Every row belongs to one group in each of 4 separate groupings. Each group adds its own fixed numbers to the row, and there is some noise. The rows also spread widely along 14 directions, which tell nothing about the answers.
(in the rows, 128 means zero)
Known rows, each followed by its group in each grouping:
[137 120 126 185 102  99 116 169 107 139  96 140 136 129 125 114 151 152
 140 149 151 134 103 121 106 140 133 111  60 167 184 122 118] -> Z164 bedo Z367 R
[109  97 143 179 151 140 193 141 157  90 116  92  95 120 156 128 125 132
 152 123 163 134 130 100 143 123 119 142  65 124 157  83 133] -> Z834 zulin Z870 Y
[132 193 138 106 101 108 101 136 146 156  99 116 152 106 120 110 102 167
 103 159 137  58 114 152 149 115 170 184  75 169 170 122 125] -> Z523 zor Z247 R
[108 161 175 132 117  81 134 145 130 127 126 117 132 128 142 121 134 160
 107  83 165 138  86  89 145  79 133 121 113 120 152  92 128] -> Z523 zor Z870 X
[136 158 121 102 124 138 116 127  89  91 124 128 155 133 126 163 169 114
 170 121 120 132 151 147  77 118 129 139 103 126 172 130 189] -> Z713 bedo Z367 T
[137 116  59 138 119  82 108 158 126 145 172 137 147 112 103 151 182 161
 165 154 150 159 132 136 111 113 158  82 128  71 118 115  71] -> Z834 Luk Z947 C
[137 161  75  94 151 119  93 105 120 100 159 127  96  82 103 156  91 116
 160 184 131 109 130 148  97 152 177 168 113  81 104 110 116] -> Z713 Luk Z316 C
[136 130 111 123 103 177 143 165  87 119  93 103 156 109 100 122 153 145
 165 173 103  68 169 178 149 118 125 159  70 209 183  95 161] -> Z164 zulin Z247 Y
[ 56 119 109 112 114 166 156 149 128 147 128 108 154 115 101 118 170 151
 129 131 139  95 176 135 162 126 184 170  91 152 163 129 141] -> Z523 zulin Z316 X
[148 111  99 150  87  46 167 113 146 138 149 141 125 111 186 103 103 113
 118 125 185 123  86 120 147 116 156 166 141 105 161  91 105] -> Z834 Luk Z345 T
[107 144 165 119 162 200 122 163 121  95 121 102 101  79  77 133 102 110
 141  98 144 100 105 107 150 134 127 142 143 135 126  91 149] -> Z834 zulin Z345 C
[173 112 146 113 117  99 177  96 115 107 112 111 137 130 157 101 107  83
 147 124 149  60  52 134 116 167 131 121  90 117 193 145 125] -> Z713 zulin Z947 R
[118 135 124  60 135 136 162  80 130 141 131 100  69 101 109 126  69 122
 138 130 124  72  76 146 133 175 158 125 142  87 106 166 118] -> Z164 zulin Z947 C
[ 98  88  92 183 111 129 129 180  86 128 134 151 171 159 129 127 196 138
 145 131 165 159 163 121 103 123 147 125  58 158 183 102 126] -> Z523 zulin Z316 R
[ 97  92 103 142  88 144 228 113 190 151 131  85 123 102 154  88 161 121
 123 112 185  71 124 151 166 142 165 173 145 117 208 159 127] -> Z713 zulin Z316 T
[111 172 153 135  94 115 100 148 145 139 117 127 120 100 110 130 122 136
 120 103 168 131  80 112 117 125 145 143 147 138 179 149 138] -> Z713 Luk Z345 R
[ 89 128  82 156 128 138 138 165 110 137 109 104  86  94  84 129 175 180
 177 186 144 161 153 136 116 113 155  84  85 121 126 112  94] -> Z713 Luk Z345 Y
[150 220 122 136 159 122  68 152 166 124 113  96 113  75  92 132 116 161
 129 177 157 113 131 157 118 105 167 172  81 110 117 100 114] -> Z164 Luk Z345 Y
[ 72  88  84 160 114 133 135 180 114 150 110 124 132 106  90 131 144 177
 164 189 125 127 158 112 155 140 165 103  53 153 142 108  87] -> Z834 zulin Z345 R
[164 188 151 138 132 150  84 175 136 156 117 119 129 152 112 142 140 168
 102  82 170 103 110 149 103  93 114 160  98 174 160 131 159] -> Z834 zulin Z870 Y
[158 107  98  83  97 153 151 148  81 200 108 117  83 101  68  94 111 158
 119 120 131  19  52 175 142 164 134  74 168 147 138 166  94] -> Z713 bedo Z367 T
[115 127  75  58 136 131 119 116 116 144 161 119 111  82  87 157  97 136
 168 160 111  77 109 142 134 155 158 100 138  66 101 149 105] -> Z834 zulin Z870 R
[ 83  94 157 161  84 122 178 155 156 102 125 101 172  90 123 118 175 103
 143  85 174 121 107  85 157 133 140 126 143 132 222 132 134] -> Z713 Luk Z870 Y
[118 132 169 112 122 143 157 148  71 110 101 117 147 110 109  84 125 103
 121 107 145  80 102 113 160 121 153 145 100 180 153  73 139] -> Z523 Luk Z367 C
[149 166 137 115 164 103  84 131 106  59 117 117 158 117 116 174 136 124
 187 169 106 140 141 118  85 128 136 115  51  98 135  92 145] -> Z834 bedo Z247 C
[185 127 138 118 116  47 164  97 191 116 161  97 131 108 181 139 105 124
 139 100 149  90  60 121 143 118 116 131 146  53 168 130 122] -> Z834 bedo Z870 X
[ 71 118  84  81 108 138 191  74  92  94 144 117 111  87 148 125 142  87
 185 148 130 129 155 142 125 129 170 161 148 101 153 123 163] -> Z713 zor Z345 Y
[154 151 116 120 136  86 114 130 158 152 146 109  78 108 108 146 104 164
 124 112 156 128  70 137 111 134 125  95 151  61 108 143  94] -> Z164 Luk Z316 Y
[163 136  80  90  98 134 161 146 113 171 173 116 119 123 135 125 164 159
 141  96 138 105 134 187 148  61 100 143 184 126 138 101 147] -> Z834 zulin Z316 Y
[107 142  80 125  85 137 117 137 140 180 120 122 105  99  88 117 158 164
 126 151 158  93 112 164 114 152 182 150 129 147 177 189 115] -> Z713 Luk Z316 X
[ 51 185 146 134 103  94 118 161 138 152 118 118 125  71 120  93 138 165
 121 148 176 163 123  90 174  73 185 145 108 126 130  77 108] -> Z523 zulin Z345 R
[136 141  94 133  62  83  60 165  99 163 136 171 141  85  91 135 133 130
 129 139 153 124  70 142 102 155 160 126 149 149 178 154 116] -> Z523 zor Z367 Y
[ 87 153 126  55 105  99 122 100 123 150 114 114 100  92  91 145  91 142
 139 136 113 109  83 129 122 162 173  96 143  85 124 178 125] -> Z523 Luk Z345 T
[122 103 109  97 119 157 195 115  76  93 136 106 130 115 134 111 170 101
 186 125 118 114 141 155 126 110 117 116 131 118 167 100 165] -> Z523 Luk Z316 R
[125 148 112 103  91 150  84 171 139 151 127 113 105  66  58 166  96 166
 150 148 103  85 103 151 144 144 124 123 152 139 147 147 135] -> Z164 zulin Z870 T
[120  89  92 177  61  97 114 169 132 130 149 158 138  99 120 155 128 123
 143 121 149 154 110 119 125 149 130 140 163 140 189 126 129] -> Z164 Luk Z345 T
[142 179  81  48 114  90 106  65 107 104 158 141  86  87 142 175  79 112
 171 158 114 121 104 163  86 131 147 152 171  60 118 132 158] -> Z713 zor Z247 T
[125 132  80 137 119  81 114 145 188 154 168 127 125  87 119 149 131 161
 127 136 164 129 114 125 135 133 163 131 146  62 129 129  83] -> Z834 bedo Z947 T
[101 140 140 130  83 148 116 181  95 167  87 124 164 117  76 107 201 156
 136 111 159 112 105 135 129 123 142  89 120 182 191 159 135] -> Z834 zulin Z247 Y

New rows, each followed by its group in each grouping:
[114 123 134  76  90 109 135 135 113 152 138 124 176 104 105 127  99 114
 113  98 128  58  97 125 173 146 156 146 153 138 154 137 127] -> Z164 zulin Z345 Y
[104 114 123 114 168 160 141 129 136 100 141  96  89  80  87 148 121 111
 173 120 143 120  94 119 119 166 131  67 152  39 116 147 111] -> Z164 zulin Z345 R
[146 140 134 116 136 117 158 127 100 108 105 103 156 140 133 110 141 143
 149 147 114  81 135 146 132 111 127 136  51 146 164  93 137] -> Z164 zor Z316 R
[124 206 157 127 188 149 146 120 148 118 122  85  98 144 142 105 151 148
 107 103 197 124 138 135 114  72 158 172  79 102 113  87 136] -> Z713 zulin Z316 C
[126 107 127 164 121 128 164 138 112  90 107 113 133  92 144  90 134  96
 146 155 167  95 114 122 132 143 153 154  79 141 188  83 134] -> Z523 bedo Z870 T
[152 190 164 148  83  85  72 170 162 138 107 118  99  44 102 114  77 151
 116 149 149 106  47 119 161 117 128 171 133 160 172  95 129] -> Z164 zulin Z316 X
[101 156 140  66 109 131 172  93 127 147  90  87 118 114 109 111 147 139
 149 130 124  89 104 155 129 145 159 105 112 110 157 185 146] -> Z164 zulin Z947 T
[147 126 104 156 120 116 119 176 117 114 127 108 176 108  94 124 225 153
 180 151 142 132 133 146 113 103 131  82  96 117 180 112 109] -> Z834 zor Z316 C
[118  70  76 164 107 158 171 191 159 146 140  99 154  93  89 128 185 163
 149 139 142  86 161 157 169 129 143 111 121 124 171 115  93] -> Z523 Luk Z367 T
[106  92  97 217 126 118 140 197 134 137 137 124  95 114 117 125 176 186
 136 136 181 169 130  98 135 106 127 101  98 126 149  76  81] -> Z713 bedo Z316 X
[109 193 123 145 132  98  91 129 173 127 106 106  90  82 110 133 124 168
 146 184 148 157 120 130 103 127 167 145  73  99 139 135 120] -> Z164 Luk Z316 R
[135 139 135 115 112 104 143 133 121 141 154 126 134 102 127 100 147 110
 129  82 182 121  60 122 136 117 132  98 182  80 149 127 112] -> Z164 zulin Z947 R
[ 92 155  99 131 118 150 114 159 185 151 138 102 110  81  99 153 152 174
 151 150 141 131 146 149 135 119 157 138 117  99 148 152 125] -> Z523 zulin Z367 R
[108 167 138  91 117 107  93 128 130 101 116 117 106  47  92 140  50 123
 140 178 105  97 102 116 150 158 166 179  99 135 131  91 133] -> Z523 Luk Z316 Y
[103  65 130  91 122 133 239 101  86  89 143  98 151 105 143  94 132  84
 162 115 117  77 128 114 184 138 138 123 134 114 146  76 127] -> Z164 bedo Z947 C
[ 97  95  86 107  75 103 184 147 139 164 174 110 121  85 129 123 142 167
 141 119 136 107 128 129 200  85 137 131 180 108 144  93 103] -> Z713 zulin Z316 X
[173 155 108  56 102 131 169  91  75 167 142 123 123 177 155 114 165 137
 136  83 131  92 116 193  95  89 119 139 153 143 148 155 172] -> Z834 bedo Z947 C
[ 98 134 105 158  87 105 108 148 129 118 129 148 101  65 120 122  88 124
 141 174 155 135 105 103 136 147 163 185 113 156 169  93 121] -> Z713 Luk Z316 R
[ 91 146 141 120 110 155 184 107 151 124  81  81  73  67 122  89 127 127
 148 157 154 100 106 148 142 145 161 147 114 135 172 141 141] -> Z523 Luk Z247 Y
[176 130 134 103 150 152 163 127 101 107 124  80 109 110  95 119 170 110
 169  96 156  80  65 157  95 130 103  50 152  73 154 152 123] -> Z713 Luk Z870 Y
[ 91 199 163 114 154 139  78 148 142  95 145 128 129  90 100 158 101 130
 109  93 158 135 124  87 135 104 162 186 134 116 116  81 145] -> Z713 zor Z367 C
[133 129  61 128  82 114 106 147  76 172 129 164 119 145 126 134 146 163
 157 172 131 138 134 164  92 123 147 139  82 177 156 134 131] -> Z834 zulin Z947 R
[122 174 112  99  79  85 104 115 139 138 151 135  91  69 143 146  84 135
 146 140 134 137  90 129 126 108 139 166 177 111 149 124 147] -> Z713 bedo Z345 R
[170 116  83 118  82  98 205 129 106 161 152 109 147 120 167  65 180 138
 141 130 158  82 123 183 164  62 126 139 143 133 176  81 118] -> Z523 Luk Z316 R
[151 152  89 124 136 104  64 129 159 106 177 140 133  81 108 177  88  96
 130 132 171 100  96 129  91 169 170 173 146  70 141 142 113] -> Z713 Luk Z870 Y
[ 83  85  94 173 100 103 135 166  82 138 130 144 108 114 113 124 139 160
 151 166 146 160 134  99 134 134 155 104  87 150 131  88  91] -> Z164 bedo Z870 C
[176 180 107 120 113  80 121 125 145 192 132 117  89 139 137 106 143 181
  97 109 188 104  70 169  96  99 139 116 142  94 141 153 102] -> Z713 bedo Z316 T
[110 131  68  88  74 104 150 103 103 165 131 126 131 122 132 130 193 142
 170 150 125 133 139 183  90 131 166 112 126 113 172 194 150] -> Z523 bedo Z367 Y
[131 156 104 116 136 180 135 131 115 100 123 111 116  89 117 120  96 111
 146 166 133  65 155 158 137 124 156 217  96 167 154  86 155] -> Z713 Luk Z345 R
[102 138  90  39 126 168 155 115  99 166 120 100 114  96  63 124 122 151
 139 140 109  36 129 168 149 151 181 113 137 116 112 162 116] -> Z713 Luk Z367 T
[105 113  72 115  78  84 164 123 126 166 173 137 105 156 164 167 142 183
 139 107 133 163 157 139 133  74 133 141 154 116 133 121 129] -> Z713 Luk Z345 X
[ 90 165 117  90  85 100 162  95 179 126 156 102 120  65 148 132 134 129
 143 118 158 118 115 130 152  97 162 167 188  73 168 138 146] -> Z713 zor Z870 T
[115 162 130 106 190 172  96 157 134 112 107  83 113  67  38 128 122 150
 140 164 130  64 115 140 130 164 167 104  77  93 109 119  93] -> Z523 zor Z316 Y
[131 161 164 140 116 149  97 176 121 101 115 117 132  70  79 119 133 116
 139 108 157 108  77 107 131 126 119 129 146 144 182 104 141] -> Z713 Luk Z316 R
[141 122 103 140 130  70 143 158 168 135 165 113 159 107 134 142 125 168
 127 138 141 112 141 114 181  89 155 141 102  97 115  62  77] -> Z834 Luk Z367 C
[ 82 145 115  95  83 141 118 116 145  96 139 110 140  59  92 159 155 102
 186 142 110 143 140 139 118 151 157 154 169 110 183 166 177] -> Z164 Luk Z316 C
[ 87  79  70 171 135 176 120 154 112  88 165 163 140 129 125 160 122  95
 141 136 151 135 188 120 102 171 163 210  88 154 166  94 150] -> Z523 Luk Z316 R
[131 121 162 139 103 124 124 188  86 139 105 129 186 116  88  91 145 129
 119 108 150  78  81 107 162 131 133 103  97 177 179 100 108] -> Z164 zulin Z947 R
[ 88 109 127 128 137  96 186 102 165  96 154 107 135 140 161 153 146 130
 149 103 143 163 154  96 133 116 149 145 105  77 141 111 136] -> Z834 Luk Z316 C
[128 178 123  44 144 100 110  96  76 118 161 130 114  76 114 122  88 100
 143 124 147  91  69 115 123 118 158 115 172  58  95 104 120] -> Z713 bedo Z870 R
[124 176  82  81 144 141 140 112 166 150 167 102 109 137 136 166 127 173
 127 125 138 108 175 174 124  89 155 183 121  87 108 126 138] -> Z713 zulin Z947 T
[156 149 133 111 133  80 134 104 147 126 142 117 116  98 150 109  94  89
 113 107 189  92  50 133 121 145 161 135 150  55 143 130 111] -> Z523 zulin Z345 T
[106 169 145 146  78  71 142 123 126 149 104 133  75 119 179 101  93 163
 115 151 168 162 100 119 145  84 153 177  90 171 147  78 135] -> Z523 zulin Z247 C
[ 48 117  94 114  92 116 150 116 110 107 132 121 180  77 112 121 203 100
 181 158 139 152 168 121 123 148 189 136 121 103 183 146 149] -> Z164 bedo Z316 Y
[174 125  68 110  79  60 112 125 114 135 182 153 176 129 161 166 164 116
 158 120 131 135 126 169  91 112 132 142 148  97 175 136 148] -> Z523 bedo Z367 Y
[107 141  94  62 136 103 180  81 127 158 166 112 137 152 156 124 111 146
 113 124 140  88 157 149 156 106 186 173 106  92  90 113 111] -> Z164 zulin Z947 C
[138 120 114 110 112 102 119 137 107 122 146 129 117 176 136 211 128 172
 167 105  90 157 134 132  90 108  90  98 103 118 146 141 157] -> Z713 zulin Z345 X
[ 93  87 121 123  97 108 108 175  63 130 157 163 178 145  97 166 154 138
 143  85 126 151 124  78 126 128 129  86 136 145 144 108 125] -> Z834 bedo Z870 C
[182 130 117 109 132 149 122 166 112 121 117  99 157  98  91 123 129 139
 150 154 105  34 116 164 156 126 122 147  82 163 167  93 132] -> Z834 zulin Z316 X
[176 171 112  76 101 112 108 117  62 142 123 133 114 165 129 156 151 154
 168 125  98 131 109 186  71 101 101 109 109 147 150 151 178] -> Z164 zulin Z947 X
[124 141  94  80 160 188 179  92  96 123 128  92 117 141 125 120 180 108
 156 114 152  82 157 184  86 130 155 136 123  99 143 164 161] -> Z713 bedo Z345 Y
[115 126 101 153 119 119 102 191 119 125 124 114 203  91  64 133 221 155
 162 151 158 111 134 130 127 122 159  67 106 105 176 125  79] -> Z713 zor Z247 Y
[182 109 150 123 137 171 167 162 120 111 128  81 122 123 103 126 140 133
 152  84 128  62  82 154 134 114  69  77 141 119 171 118 137] -> Z523 Luk Z870 R
[128 118 138 113  95  99 122 160  48 159  83 132 158 127  80  88 176 152
 140 132 130  91  70 119 124 144 144  58  88 170 174 141 113] -> Z834 bedo Z316 X
[ 59  86 136  81 131 147 209  97 101 112 141 111 118 148 128 142 141 128
 141  66 124 113 132  98 143 137 136 111 141 102 146 137 149] -> Z713 zor Z316 X
[166 196 104 142 122 129  92 139 183 147 130 105  75  90 121 139 113 164
 137 151 155 121 109 179 102 107 129 168 135 111 148 144 136] -> Z164 Luk Z345 R
[159 121 100 157 100 138 146 145 107 128  91 105  91 120 109 126 201 154
 197 162 128 147 110 180  66 140 101  64 101 128 193 169 145] -> Z164 bedo Z947 T
[129 150 102  87 159 118 107 116  98  87 160 125 163 116 118 156 136 104
 165 145 132 115 143 133  99 123 161 130  94  70 124 105 133] -> Z523 Luk Z870 R
[ 92  73  95 140  67 118 155 168  97 156 134 142 109  86  98 121 135 149
 150 127 143 129  98 107 161 133 133  92 167 148 159 110 107] -> Z834 Luk Z870 T
[175 173  97 119 147 137 114 130 116 127 130 119  84 113 138 128 112 148
 146 164 134 101 126 178 100 105 129 162  84 126 127  95 143] -> Z523 bedo Z367 R
[134 117  74 185  83 114 151 154 145 140 151 135 104 107 159 120 148 160
 145 153 156 145 147 156 136  92 118 180 124 153 180  84 131] -> Z164 zor Z316 R
[115  87 139 192 171 220 161 199 143  80 135 105 100  83 106 126 100 115
 140 107 161  98 137 101 178 126 100 170 117 157 146  36 135] -> Z834 zulin Z345 R
[124 151 141 143 152 164 142 128 148 119 131 125  78 140 152 137  77 136
  86  87 175 101 125 136 124 124 129 210 114 152 138  94 154] -> Z523 zor Z247 Y
[132 140 124 116 135  90 110 151 140 104 179 119 114 104 112 183 128 157
 152  92 130 162 107 100 129  90 106  97 167  56 114  87 118] -> Z713 Luk Z316 X
[138 144  64 108 113 108 132 141 121 179 163 125 113  75 108  93 128 153
 122 158 171  88 114 160 166  95 182 148 166 108 100  89  73] -> Z834 Luk Z345 C
[ 64 138 128  57 137 163 116 143 120 124 160 121 146  62  63 159 126 123
 138  90 116  96 128  97 168 140 165 131 187  91 113 129 143] -> Z834 bedo Z367 X
[120 170 118 108 135 127 124  99 107  91 127 131 134 127 146 138 155  97
 149 126 164 145 136 147  73 124 162 157 114  97 159 128 173] -> Z523 Luk Z247 T
[110 142  99 135 149 113 117 118 132  75 174 132 154  95 138 148 152  84
 155 137 173 151 147 109 102 131 179 172 122  69 138  94 127] -> Z713 bedo Z947 C
[120 142 155 131 107 113 113 118 184  90 116 115 133  95 122 168 123 112
 156 114 129 126  84 110 102 174 136 154 118 114 210 183 166] -> Z834 zor Z947 X
[ 42 175 144 112 108 154 146 158 140 146 123  88 143  61  81  88 195 156
 135 124 168 138 150 116 183  80 181 138 149 121 140 105 127] -> Z164 zulin Z316 C
[ 78 121 112  69 131 138 169 112  96 157 140 120  83 122 113 123  80 150
 120 116 126  96 116 125 157 130 157 121 140 111  90 117 113] -> Z523 Luk Z345 R
[144 145 107  50 151 165 157 101 130 139 135  79 111 115  90 144 139 138
 159 115 118  57 117 177 115 139 137 103 141  81 125 177 138] -> Z834 Luk Z870 Y
[207 108 125 114 130  96 123 165  97 146 124 120 148 139 100 134  92 156
 133 125 108  48  68 140 143 132  99  76  98 136 138 102  86] -> Z834 Luk Z345 R
[126 127 106 134  91 100  93 163 144 119 137 126  95  65  87 183 102 158
 174 149 108 141  89 121 123 138 111  89 165  94 154 128 115] -> Z713 zor Z345 T
[150 131 135  77 121 136 152 107 121  86 126  82 156  89  98 138 144  85
 184 126 112  69  95 152 120 151 137 101 147  87 177 159 142] -> Z713 Luk Z345 C
[141 120  64  90 102  71 120 127 114 153 179 142 155 114 119 147 151 144
 146 129 135 116 119 144 127 117 158 119 155  79 132 127 103] -> Z834 Luk Z316 X
[137 154  75 151  83 137 130 174 154 179 152 122 106  92 128 115 176 181
 147 145 166 141 138 170 144  64 127 158 150 145 161 107 125] -> Z834 zulin Z947 R
[142 144 131 112 142 152 118 138 211 120 146  78 105  48  93 149  90 126
 140 124 136  63  80 144 145 164 133 134 170  59 153 162 118] -> Z523 bedo Z345 R
[114 182  98  80  99  69  94 139 181 171 152  93 132  62  96 149 123 185
 148 180 118 112 120 153 162  95 179 120 135  67 113 136  85] -> Z523 zulin Z345 C
[115 130 106 123  95 145 138 142 161 164 122 105 106 117 106 146 145 176
 145 137 120 113 133 153 125 138 138 143 119 152 165 171 136] -> Z834 bedo Z947 C
[135 159 149  86  98  89 149 101 114 108 122 106 103  50 127  99 101 100
 166 136 131 109  46 127 146 121 124 103 181  84 155 118 134] -> Z164 zor Z345 R
[162  85 104 146 130 116 163 173  93 131 151 133 123 129 131 120 109 149
 126 103 144  95 108 125 169  93 100 115 137 133 123  36  99] -> Z834 zor Z345 T
[144 136 141  91  87 122 192 115 132 112 146  89 146 103 147 111 165 118
 155  87 131  90 107 151 156  80 105 143 184 121 194 111 162] -> Z713 zor Z316 C
[128 144 134 116  91 102 140 151  73 117  79 117 147  95 111 100 145 140
 170 175 112 112 119 132 147 101 141 119  79 178 171  78 142] -> Z834 Luk Z345 T
[115 175 144 100 137 207 131 143 141 112  84  76 117  87  83 138 128 156
 162 160  85  69 165 167 138 130 131 172  71 177 165 136 186] -> Z164 bedo Z367 R
[180 160 121 178 102  86  76 189 147 171 131 123 123 144 114 145 151 193
 118 124 176 127  80 141 100  94 118 101  97 139 164 133  90] -> Z713 zulin Z870 C
[150 140  80 133 116 109 108 121 139 147 126 118 116 132 112 148 171 149
 166 163 152 125 111 167  64 152 162 103  90 100 162 196 114] -> Z834 Luk Z870 C
[125  98 104  58 134 147 165 104  88 110 152 121 150 160 117 175 162 112
 181  85 100 114 136 147  95 145 116  82 139  79 144 166 165] -> Z834 zulin Z947 T
[181 113 122 124  94  95 195  99 152 128 134  93  89 131 182 133 115 129
 153 105 135 100  83 162 117 118  89 131 149 110 185 145 149] -> Z713 bedo Z345 Y
[139 168 107 122  98 135  60 166  74 112 151 170 143 132 105 176 137 128
 143 102 125 167 147 144  81 102 109 172 152 165 156  93 194] -> Z164 Luk Z316 T
